The rows of a group lie close to one hidden flat surface of 10 dimensions, which may be shifted away from zero. Surfaces can cross.
In the rows, 128 means zero.
Known rows, each followed by its group:
[101 159 102 115 127 101  93 123 203 127 129 152 105 116 158 123 134 109
  99] | R
[166 136 112 150  83 134 134 102 101 143  95 116 139 160 132 137 166 115
 147] | E
[133 138 164  91 157 128 131 148 127 122 128 162 138 146 146 132 134 137
 127] | V
[134 177  88  98 153 121 126 132 124 112 129 169 175  81 164 130  96 133
 138] | A
[156  98 126 147  94  97  97 184 135  88  94 104 134 131 116 122 142  85
  98] | V
[141 131 107 136 130 116 135  96 101  97 193 157 100 141 132 129 128  47
  76] | B
[183  80  94 165  79  91 135 154  15 129  92 103 155 132  54 165 140 103
 119] | R
[110 158  86 131  84 123 161 127 113 172 119 122 144 148 123 156 172 133
 132] | W
[104 195 115 122 119 164 119 123 172 156 118 138 132 171 163 118 121 136
 140] | K
[ 82 137 167  99 157 153 171 134 130 161 142 135 156 115  90 136 152 122
 160] | W
[148 148 150 134 163 154 103  91 126 121 114 145 133 120 147  80  93 180
 158] | R
[136 147 218  91 145 109 137 131 166 134 112 170 118 143 162 120 159 139
 132] | A
[177 100 126 133 129 145 105  96 139 111  77  56 111 170 134 118  85 124
 158] | K
[105 188  43  95 138  88 175 107 113 128 121 101 145 121 125 144 105  82
 110] | A
[129 139 101 138 113 136 101 158 134 132  67  92 156 144 106 113 112 140
 146] | R
[ 85 126 155 160 138 156 165 130 128 105 150  85 122 106 121  67 119 163
 122] | K
[ 98 133 148 153 115 177 105 149 172 124 130 123 139 152 103  93 153  94
 134] | R
[135  79 130 179  96 142 123 134 113 131 138  98  93 125 119 140 118 136
 118] | M
[162 122 130  92 155 119  92 151 135  97  94 147 185 120 127  90 131 160
 150] | V
[136 121  85 127 134 151 138  55 121 151 145  91 124 137 128 128 104 174
 162] | E
[130 166 119 139  65 111 137 149 118 138 136 130 184 113  86 101 154 106
 119] | V
[117 109 116 111 159  96 111 127 170 120 114 142  78 111 179 150 128 142
 105] | A
[158 107 139 144 102 133  85 136 156 123 127 120 125 118 135 129  98 130
 135] | B
[146 110 116 172  88 114 118 141  89 128 121 105 114 139  87 130 113 104
 103] | M
[145 126 123 142 114 132 134  70 154 115 140 107 102 127 145 117 140  78
 123] | E
[113 126 132  91 148 157 169 154  91 148 147 111 171 153  92 162 116 125
 159] | A
[144 125 140  94 131  91 145 105 101 159 106 169 144 169 100 134 223 139
 127] | W
[ 58  96  63  66 187 153 156 154 135 163 160 105 162  97  97 196 106 147
 168] | A
[165 111 111 148 134 122 121 105  78  92 142 157 129 118 107 128 144  50
 106] | R
[ 91 150 206 138 123 187 158 138 183 114 145 119 142 142 137  75 184  91
 141] | E
[128 123 145  86 153 121 163 160 131 101 108 102 133 157 142 153 141  70
 126] | E
[152 140 163 126 160 124 113 139 114 104  96 161  98 150 180 124 110 133
 116] | B
[121 163 120 105 125  93 132 161 136 125 136 144 129 108 158 150  87 128
 107] | W
[173 159 117 124  86  97 137 126 140 108  95  97 134 144 191 114 123 141
 122] | G
[ 73 180 107 135 152 186 169  99 114 138 153 132 154 163  81  85 170  76
 137] | W
[ 92 159 132 119 142 164 155  98 128 168 149 164 121 159 125 149 173  96
 141] | V
[118 111 157 156 111 139 102 190 118 123  88 100 126 172  90  89 134 170
 118] | R
[128 179  99 129  86  63 111 137 108 187 105 197 121 119 131 165 141 166
 101] | G
[175 106 186 112 140 151 117 142 112 133  90 152 137 164 150 163 144 126
 163] | A
[167 121 126 132 112  96  91 118 127 122 124 145 133 110 123 117 108 147
 122] | E
[153 123 138 115  84 110 155 173 121 121 133  96 171 103 138 143 112 144
 137] | G
[162  98 107 174  90 205 116 124 128 114 157 105 132 105 196 160  92 146
 167] | M
[ 99  91 105 126 126 127 142 101 145 170 103  93 123  96  82 173 153 108
 163] | W
[147 108 109 108 119 112 132 127 114 129 192 128 119 138 124 176  91  93
 106] | G
[122 153 194 106 158 139 127  93 140 141 156 152 126 162  86  89 122 120
 136] | W
[102 117 157 100 155  85 133 185 110 149 107 170 123 115 102 169 139 136
 114] | K
[116 169 149 131 106 134 134 129 136 136 161 161 138 139 126 109 145 107
 114] | R
[118 150 108  79 127  85 153 146 138 120 122 117 147 162 125 128 165 101
 105] | V
[129 132 130 116  77 110 142 109 166 154 137  88 156 124  99 103 158 144
 143] | G
[ 83 252 101 111 113 109 187  84 172 120 161 159 132 103 215  82 159 105
  93] | E
[122 117 149 128 161 120 118 169 106 115 104 147 117 122 141 120 107 182
 119] | B
[107 142 128 123 162 161 163 122 117 104 130  88 117 157 129 124 106  71
 129] | M
[ 79 173 148  91 172 150 183 123 155 117 165 124 139 118 165 101 119 135
 130] | E
[157 152  87 145  76 130  97 160 141 104 135 115 162 124 144 116  96 107
 116] | M
[145 108 161 132 145 177 132 125 108 136 124 131 121 154 156 148 127 156
 164] | G
[105 118 165 123 165 109 106 163 110 108 156 182 113 149  91  89 138 158
  82] | B
[174 131 100 105 121  88 120 114 127 107  89 117 130 155 144 152 135  76
 118] | E
[107 175 155  98 108 132 182 113 133 182 132 140 166 124 120 147 168 131
 161] | A
[104 150 108  77 143  80 108 166 181 140 117 131 107 170 128 174 102  93
 100] | W
[143  61 121 168 164 152  96 114  79 125 147 174  72 104 136 190 111 119
 123] | G
[105 101 138 146 150 110 110 100 142 126 148 132  99  86  74 109 112 103
 110] | W
[159 102 174  83 192 139 124 159 114  90 108 129 107 188 173 154  98 131
 130] | A
[113 106 153 158 129 115 137 148  92 120 132 128 112 102  98 109 128 148
 109] | K
[118 162  81  89 155  87 129 117 149 129  85 132 126 142 156 134 133 126
 118] | R
[134  92 143  93 168 125 110 145 148 120  91 125 129 137 123 143 136 122
 147] | B
[150 121 135 137 115 113  89 142 129 124 125 137 116 146 109 127 105 117
 108] | W
[130 162 146  84 185 116 144 116 137  81 155 145 141 103 155  97  80  95
 117] | E
[171 133 134 149 103  90  98 119  84 147  97 181 113 131 132 137 139 173
 117] | M
[100 188 112 106 135 157 177 101 127 164 109 105 160 140 125 128 129 128
 170] | K
[158 125 140 136  83  92 107 149 146 115 132 133 131 128 141 105 139 153
 100] | M
[149 111 133 128 144 123 122 136 105 111 116 151 133 112 145 141 133 136
 129] | W
[154  92 183 132 120 106 123 140 113 144  64  97 109 151 100 136 124 154
 144] | K
[110 124 127  83 164 102 113 133 156 131 130 161 153  90 101 134 140 119
 134] | G
[132 138 169  70 140 126 185 161 123 118 137  99 163 145 134 157 116  84
 142] | M
[128  88 124 108 181 133 114 121 141 107 122 126  96 147 143 149 135 106
 124] | B
[107 100 128 152 149 113 136 113 117 126 112 104  57 151 119 138 134 120
  96] | M
[121  97 141 118 135 161 169 134 143 113 108  81 170  71 152 125 149 153
 183] | G
[147 129 177  81 157  93 114 144 143 117 114 173 141 137 113 140 148  66
 119] | A
[122 155 140 122 164 173 186  88  94 114 123  87 156 131 121  90 112 118
 166] | K
[103 146 119 128 130 169 125 113 150 150 144 153 157 106 128 112 149 160
 159] | V
[141  72 166  89 156 131 103 171 146 138 110 146 132 142 116 189 134 109
 151] | R
[102 176 138 137 110 119 172 108 112 146 132 118 129 138 111  98 143 123
 116] | M
[141 107 149 141 163 129 109 146  90  99  90 131 131 106  89 110 101 111
 133] | K
[151 123 140 124 164  98 113 144 117  92 121 167  76 146 188 150 107 113
  85] | B
[125 125 148 147  92  93 149 115 128 134 135 112 102 140 124 102 163 153
  93] | M
[124 159 140  88 170  91 121 160 131 102  91 143 124 167 148  98 118 148
  97] | R
[150 116 139 171 113 144 122 108  82 123 132 131 122 128 105  94 134 143
 125] | R
[129  91 127 158 156 145 104 114 125 104 142 140  60 152 163 130 121 135
 102] | B
[128 157 120 121  84 107 155 111 127 180 125 125 136 135 124 154 147 148
 141] | W
[137 166 132 125 116 110 154 104 116 119 154 143 140  89 146 114 114 112
 118] | E
[129 155 163 107 140  81 125 161 120 128  75 146 132 127 112 122 123 135
 116] | K
[145 140  99 158 121 129 136  89 121 122  83 108  89 135 187 136 124 143
 133] | A
[135 103 164 180 157 211 145  88  78 112 123  94 134 127  94  82 115 132
 174] | K
[157 161 173 150 118 166 140 134 105 107 128 145 139 130 191 103 106 162
 142] | V
[152  99 103 122 178 139  53 144 167  68 104 150 104 132 158 134  95  60
 113] | R
[149 152 185 122 159 195 113 129 102 115 121 177 193 134  95  87 139  92
 172] | V
[ 79  71 166 134 130 173 143 166 176 137 141  94 104 153 109 158 175  90
 133] | V
[131 121 127  91 135 148 126 127 131 158 174 204 125 166 181 197 178 141
 132] | A
[139 176  70  99  95  41 143 132 121 145  85 132 145 114 117 169 132  72
 101] | A
[148 174 133 112 110 126 124  96 145 120 139 127 160 147 118  75 126 113
 134] | G
[131 143 148  70 155  71 151 138 101 116 156 151 133 170 107 117 145 129
  85] | V
[ 88  93 169 117 165 167 187 177 122 105 137  82 126 146 126 140 137 114
 135] | E
[148 132 106 158  99 142 101 127 145 126  99 101 133  98 162 120  82 162
 153] | B
[109 172  82 146 113 150 113 106 133 187  51 123 133 138 105 148 126 124
 170] | K
[129 210 129 129  99 168 131  90 143 137 181 141 180 135 124  63 110 123
 141] | B
[101 132 133 122 199 159 183 112  57 117  96 130 154 129 103  98 169 144
 155] | B
[110 144  93 158 121 158 122 110 101 163 150 158 103 142 140 147 122 179
 129] | G
[124 112  95 115 131  92 114 129 128 137 168 151 114 115 114 167 111 110
 101] | G
[109 128 155  82 119 117 175 178 149 122 131  87 159 160 124 127 165 113
 127] | V
[149 148 111 113  78 116 198 102 128 106 166  64 136 163 173 116 153 108
 109] | M
[112 181 126 108 108 125 187 149 116 115 131  94 176 139 120 109 139  77
 125] | E
[151 143 119 151  86 120 128 132  99 141 128 140 136 117 144 138 121 152
 128] | G
[150 107 157 119 137 133 126 123 109 137 110 146 141 135 104 132 154 129
 151] | W
[ 73 104 171 128 156 149 148 135 129 121 228 141 107 137  78  94 139 126
  94] | V
[ 87  99 173 122 153  94 152 171 149 108 131 102  96 108 134 105 131 175
  92] | K
[ 94 147 127 116 134 104 125 133 138 149 143 151 119 150 108 108 158 166
 101] | B
[123 132 136 121 130 141 181 104 105 142 127  98 112 170 132 145 145 118
 133] | M

New rows. What belongs after each?
[155  87 208 124 136 131  82 160 111 159 114 185 148 122  65 143 143 146
 158] | G
[127 152 111 160  95 125 135 109 101 127 168 140 131 121 105  97 132 118
 101] | B
[163 121 118 110 156 106  94 130 127  85 124 130 135 123 128 102  84 114
 117] | E
[151 133 154  89 146 111 136 113 119 128 149 184 153 108 117 147 147  79
 131] | R
[ 89 145 145 101 106 141 158 176 121 179 121 129 185 168  58 151 182 111
 151] | W
[100 139 115  91 121 128 149 202 146 154 114 115 158 117 153 200 105 124
 147] | W
[122 147 143 127 118 107 157  71 131 160 146 130 119  85 123 128 116 146
 141] | W
[ 85 155  94 134 110 113 132 132 173 136 129 114 100 129 155 124 134 137
 103] | M
[152  93 157 157 127  81 151 129  74  85 135  98  84 129  96 113 112  82
  72] | M
[133 152 115 111  68 116 164 139 104 202 106 116 185 120  98 181 143 155
 172] | R
[118 111  80 185 168 154 119  79  97 121  46  88  92 107 109 112 107 123
 151] | K
[142 111 104 131 123 130 134 148 103 134  76  85 137 111 140 157  88 163
 158] | A
[116  84 142 121 132 125 106 137 135 162 138 153 123 134  86 142 168 165
 134] | V
[132 107 145  95 160 129 127 167 150  85 115 107 143 151 141 109 138 109
 125] | V
[ 96  95 163 165 153 141 118 113 143 112 150 139  54 160 134  88 168 162
  86] | R
[103 115  93  98 146 124 122 151 181 100 116  99 148 133 133 115 158 109
 124] | V
[ 88 161 106 158 146 135 156 102  92 157  75 135 112 112 113 127 144 138
 138] | K
[100 127 100 125 203 132 183 101  60 102  88 102 140  75  96 112 114 101
 147] | K
[147 132 181 146  98 101 110 147 111 144 128 175 137  89 121 116 129 177
 123] | M
[ 93 173 147 145  92 178 171 141 151 157 136 126 138 127 168 143 155 109
 146] | V
[146 185 135 137 127 115 120  99 110 122 114 165 137 146 136  71 144 145
 114] | M
[147 147 114 138 102 140 145 122  97 126 131 118 141 135 139 141 111 111
 132] | M
[152 130 103 106 169 106 101 113 115  98 114 162 117 153 147 116 137 120
 108] | V
[131 132 119 117 130 155 151 136  89 138 141 122 159 144 113 151 116 127
 152] | A
[153 178  73 130  89  76 127 109  99 131 111 142 157  99 118 123 121 106
 113] | R
[108 157 129 110 174 129 153 118 103 121 110 149 139 144 124  98 152 146
 129] | B
[145  99 126 134 144 141  90 128 147 104 112 118 120 121 133 119 105 131
 139] | B
[140 129 124 152 116 141 115 167 106 102 105 137 138 143 145 107 146 147
 119] | E
[111 180 135 105 118  78 148  97 143 173 138 161 104 122 170 126 129 223
 116] | R
[148 143 125  68 169  63 136 103 130 124 105 167 127 111 162 149 135 127
 122] | W
[133 148 118 133 104 126 140 152  95 153  95 110 140 161 123 139 119 177
 140] | R
[124 170 156 138  87 120 129 146 122 180  67 121 163 128  81 120 128 148
 158] | K
[164 176 105  98 125 121 118 123 132 107 122 114 169 146 138 116  77  86
 136] | K
[143  99 189 162 105 146 134 148  97 137 143 135 106 148 135 133 134 174
 124] | V
[128  98  64 134 208 142 109  91 119  76  74  89 116 101 101 119  90  36
 142] | A
[118 114  87  99 138 122 146 155 122 124 130  94 175  73 114 159  92 124
 151] | B
[111  91 157 108 147 121 100 149 177 146 118 140  91 142 136 155 145 157
 125] | R
[143 150 156 122 117  97 135 139 103 139  84 151 144 142 110 116 163 133
 125] | B
[106 117 131 155 123 129 140 150 124 115 148 107 105  80 132 150  74  96
 111] | M
[ 98 157 126  87 139 132 181 106 136 159 153 134 126 161 141 155 162 119
 132] | A
[123 169  99  94  83  86 155 127 134 169 131 106 173 128  97 133 124 160
 136] | E
[150 117 119 170  39  99 143 115 110 145 136  79 117 172  89 100 176 147
  95] | M
[137 163 147 151  85 144 121 141 100 175 107 153 147 146 122 120 137 199
 145] | G
[129 173 100 114 135  88 134  64 136 131 146 172 112  99 160 112 137 131
 106] | R
[132 174 108  91 140 122 164 111 121 144 102 134 137 146 174 161 136 120
 146] | A
[ 66 107  82  73 180 106 133 141 148 138 134 110 162 120  59 108 165 161
 132] | B
[125 128 130 121 160 155 120 114 128 105 164 141 134 136 120 108 119 103
 128] | B
[156 149 110 146  88 108  99 129 136 106 121 128 138 146 137  83 137 136
 105] | M
[115 147 163 105 154 118  77 184 191  99 119 161 134 143 127  90 119  98
 101] | R
[149 109 130 128 167 150 107 108 133 102 117 152 102 135 172 137 124 115
 134] | A
[113 133 149 142 134  73 171 109 109 112 143 120  71 113 129 116 127 117
  71] | M
[ 99 143 100  82 160 115 129 123 154 128 145 148 164 137  88 106 168 103
 126] | V
[156 123 135 176 138 119  89 117  93  96 116 154  97 117 122  95 102 124
 100] | M
[160 121 141  83 153  95 126 172 110 109 115 139 114 175 168 172 101 132
 108] | A
[143 105 140  90 175 121 103 138 127 114 100 156 145 167  95 131 166  87
 134] | V
[132 136 162 138 103 117 107 160 128 132 122 146 147 112 108 106 121 142
 122] | M
[101 117 101 114 132 148 116 133 163 132 170 111 144 115 110 118 107 146
 137] | B
[151  98 172 118  72  70 182 123 136 108 159  58 111 182 116  86 193 130
  79] | M
[122 125 149 142 111 130 127 108 145 139 189 174 102 123 137 139 165  94
 101] | R
[114  97  93 143 131  80 136 128 113 137  81  94  92 104 108 158 123 137
 115] | K
[142 147 117 154 134 190 120  88 110 118 128 139 172 130 114  74 151 130
 165] | V
[132 154 121 135 152 122 130  94 101  98 167 167 109 158 123  93 148  80
  87] | B
[ 93 103 142 131 141 163 142 153 164 112 147 105 118 150 119 127 160  79
 121] | V
[102 170 131  98 171 109 127 133 122 110 161 177 128 154 118  83 137 137
  89] | B
[109 113 150 126 180 197 139 108 108 135 144 155 161  90 106 124 143 135
 182] | G
[102 143 125 125 144 134 111 107 155 150 109 153 147 106 104  93 165 166
 150] | G
[120 138 157  96 140 106 132 114 125 155 127 158 135 181  74 114 190 116
 117] | W
[205 109 176 157  63  97 117 155 104 106  72 113 161  88 135 112 131 138
 140] | G
[147 155 113  68 152  36 197 118  86  87 147 119 121 121 160 135 115 111
  72] | K
[ 98 118 135 127 153 136 124 161 119 123 162 143 130 115 114 118 105 174
 116] | B
[119 113 156 136 146 141 133 195 107  83 122 128 134 125 139 110 125 132
 111] | E
[117 140 135 103 148 109 126 132 176 100 130 135 108 126 168 117 133 103
 104] | E
[131  97  97 136 101 104 114 153 134 127 116  77 124 144  97 131 123 139
 113] | E
[123 185  77 147  91 133 124 109 131 139 131 114 137 147 118 116  95  83
 118] | W
[160 133 160 132 127 154 136 134  71 148 141 172 133 144 143 174 110 134
 147] | G
[144 146 165 111 128 117 122 120 136 140 135 141 127 118 136 133  81 140
 137] | W
[121 150 130 102 143 106 152 113 145 141 133 133 121  78 169 163  82 135
 142] | W
[134 123 154 147 158 142 107 130  94 140  38 126 131 126  83 120 119 125
 166] | K
[ 69 124 130  93 129 110 154 190 158 138 139  92 171  83  83 133 112 140
 134] | K
[144 101 131 119  93  88  97 154 157 118 142 105 146 108  90 108 117 131
 111] | G
[159 100 128 120 141 114 112 117 144  92 116 121 128 103 146 123 125 108
 127] | G
[124 208  66  81 115 106 162 117 106 146 166 180 185 124 134 156 139  84
 120] | A
[144  78 173 111 150 162 135 120 106 158 107 130 156 133  86 156 155 132
 188] | R
[161 125 136 122 129 146 136  76 127 148 105 111 131 117 148 151 108 135
 178] | W
[101  96 116 153 154 190 131 121 132 128 129 102 116 118 124 145 112 113
 156] | W
[143  96 124 148 112 145 132 187  80 120 117 141 148 112 153 163 148 162
 134] | W
[177 100 150  72 155  84 109 168  92 132  57 137 186 116  80 158 113 128
 165] | R
[111 111 128 127 174 109 139 122  93 110 146 163  78 159 126 130 163 118
  79] | B
[123 157 125  88 182 101  97 122 130  90 137 173 154 155  75  52 154  94
  95] | B
[111 152 128 119 137 127 173  91 126 123 172 114 125  99 147 118 108 121
 123] | E
[146 143 104  74 176 118 123 125 146 101  86 143 139 162 173 128 150 119
 137] | V
[140  93  98  89 147 133 104  92 170 137 123  51 142 174  72 114  91 133
 160] | E
[122 167 161 128 105 129 124 197  97 124 150 162 186 126  76  98 117 110
 109] | W
[ 87 157 131 122 127 136  94 189 183 120 142 139 146 112 122 106  96 132
 111] | K
[ 42 147 100 106 190 151 163 144 132 157 112 144 136  94 114 160 139 131
 152] | K
[151 132 120 123 166 155 141 111  98 105 119 123 114 166 161 134 111 108
 136] | A
[ 85 172 139 119 151 162 128 133 152 156 103 139 138 155 119 106 136 139
 150] | M
[118 179 143 101 143 182  96 135 186 146  94 128 183 130 144 106  88 153
 196] | R
[125 180 123 112 119 110 167 142 125 102 140 125 123 155 176 122 133  88
  91] | V
[117 128 149 128 112 119 129 145 136 152 129 127 109 144 127 143 134 154
 120] | K
[ 83 157 178 115 157 179 187 188 121 108 128 133 154 147 166 111 167 129
 135] | E
[122 117 168 131 118 148 146 154 148 138 132 124  94 135 214 154 121 207
 136] | V
[143 134 156 114 152 126 108 144 116 117 131 179 143 101 152 114 109 189
 135] | E
[133 148 104 167  81 139 169 102  72 134 163  95 152  98  97 102 102 141
 132] | E
[ 95 161 143 104 120 109 144 173 153 116 153 145 142 131 117 130 141  62
  94] | V
[104  84 162  83 211 138 107 157 146 104 155 156 114 155 112 126 131 134
 118] | B
[128 153 169 142 141 185 148 117 115 122 152 151 135 135 166 104 124 147
 149] | V
[133 138 133 116 137 120 175  89 122 114 137 105 100 169 167 118 157 127
 114] | M
[ 99  84  82 102 164 148 122 124 149 153 150 147 105 126 162 200 146 148
 143] | A
[134 145 166 111 125 133 150 179 132  86 142 110 159 131 148  91 112 120
 115] | V
[ 57 187  94 163 123 158 159  86 178 123 152  90  94 136 154  60 140 128
 105] | M
[145 155 121 172  93 161 136  88 105 152 137 153 126 114 167 120 136 179
 150] | M
[107 189 134 136 113 166 165 110 122 143 122  97 176 124 107  80 115 131
 162] | K
[144 107 160 137 112 154 142 100 108 170 117 126 142 151  92 138 175 150
 171] | W
[132 131 143 110 153 129 112 119 154 139  65 126 131 157 129 110 159 153
 154] | B
[123 122 105 121 133 127 142 100 136 139 137 128 116 119 146 150 140 129
 133] | G
[159 148 141 181 107 179  99  76 100 126 144 139 129 157 113  62 122 142
 141] | G
[110 116 179  96 181 132 120 156 139 105 183 161 134 116 135  98 104 185
 118] | V
[120  89 150 114 177 161 129 160  88 134 112 132 168 104  61 154 113 105
 172] | K
[133 141  64 137  96 119 122 133 105 139 144 143 142 102 142 160 115 147
 119] | A
[147 109 167 131  75 124  91 133 171 191 119  91 113 168  78 164  88 132
 149] | W
[111 157 178 129 141 139 187  88 142  92 189 129 115  73 154  99 114  54
 111] | E
[ 81  99 130 112 148 130 123 148 168 141 160 134 114 132 105 141 159 130
 119] | V
[150 129 151  96 161 134 126 138 114 135 110 147 128 151 154 153 106 163
 149] | R
[125 110 175 113 124 115 160 123 133 157  93 101 102 166 114 157 163 117
 134] | A
[119 116 141 108 142 103 135 160 131 114 128 119 122 120 121 130 112 135
 108] | K
[ 98  84 161 140 167 158 127  93 163 124 151 123  69 141 125 121 159 115
 125] | A
[129  88 151 122 176 133 125 129 126 105 121 110  89 158 129 135 117 108
 119] | A
[129 138 120 128 140 116 111 162 142  85 132 119 125 116 137 114  80  81
 100] | M
[153 156 124 110 129 100  85 161 143  93 103 148 161 133 134  83 114 127
 108] | E
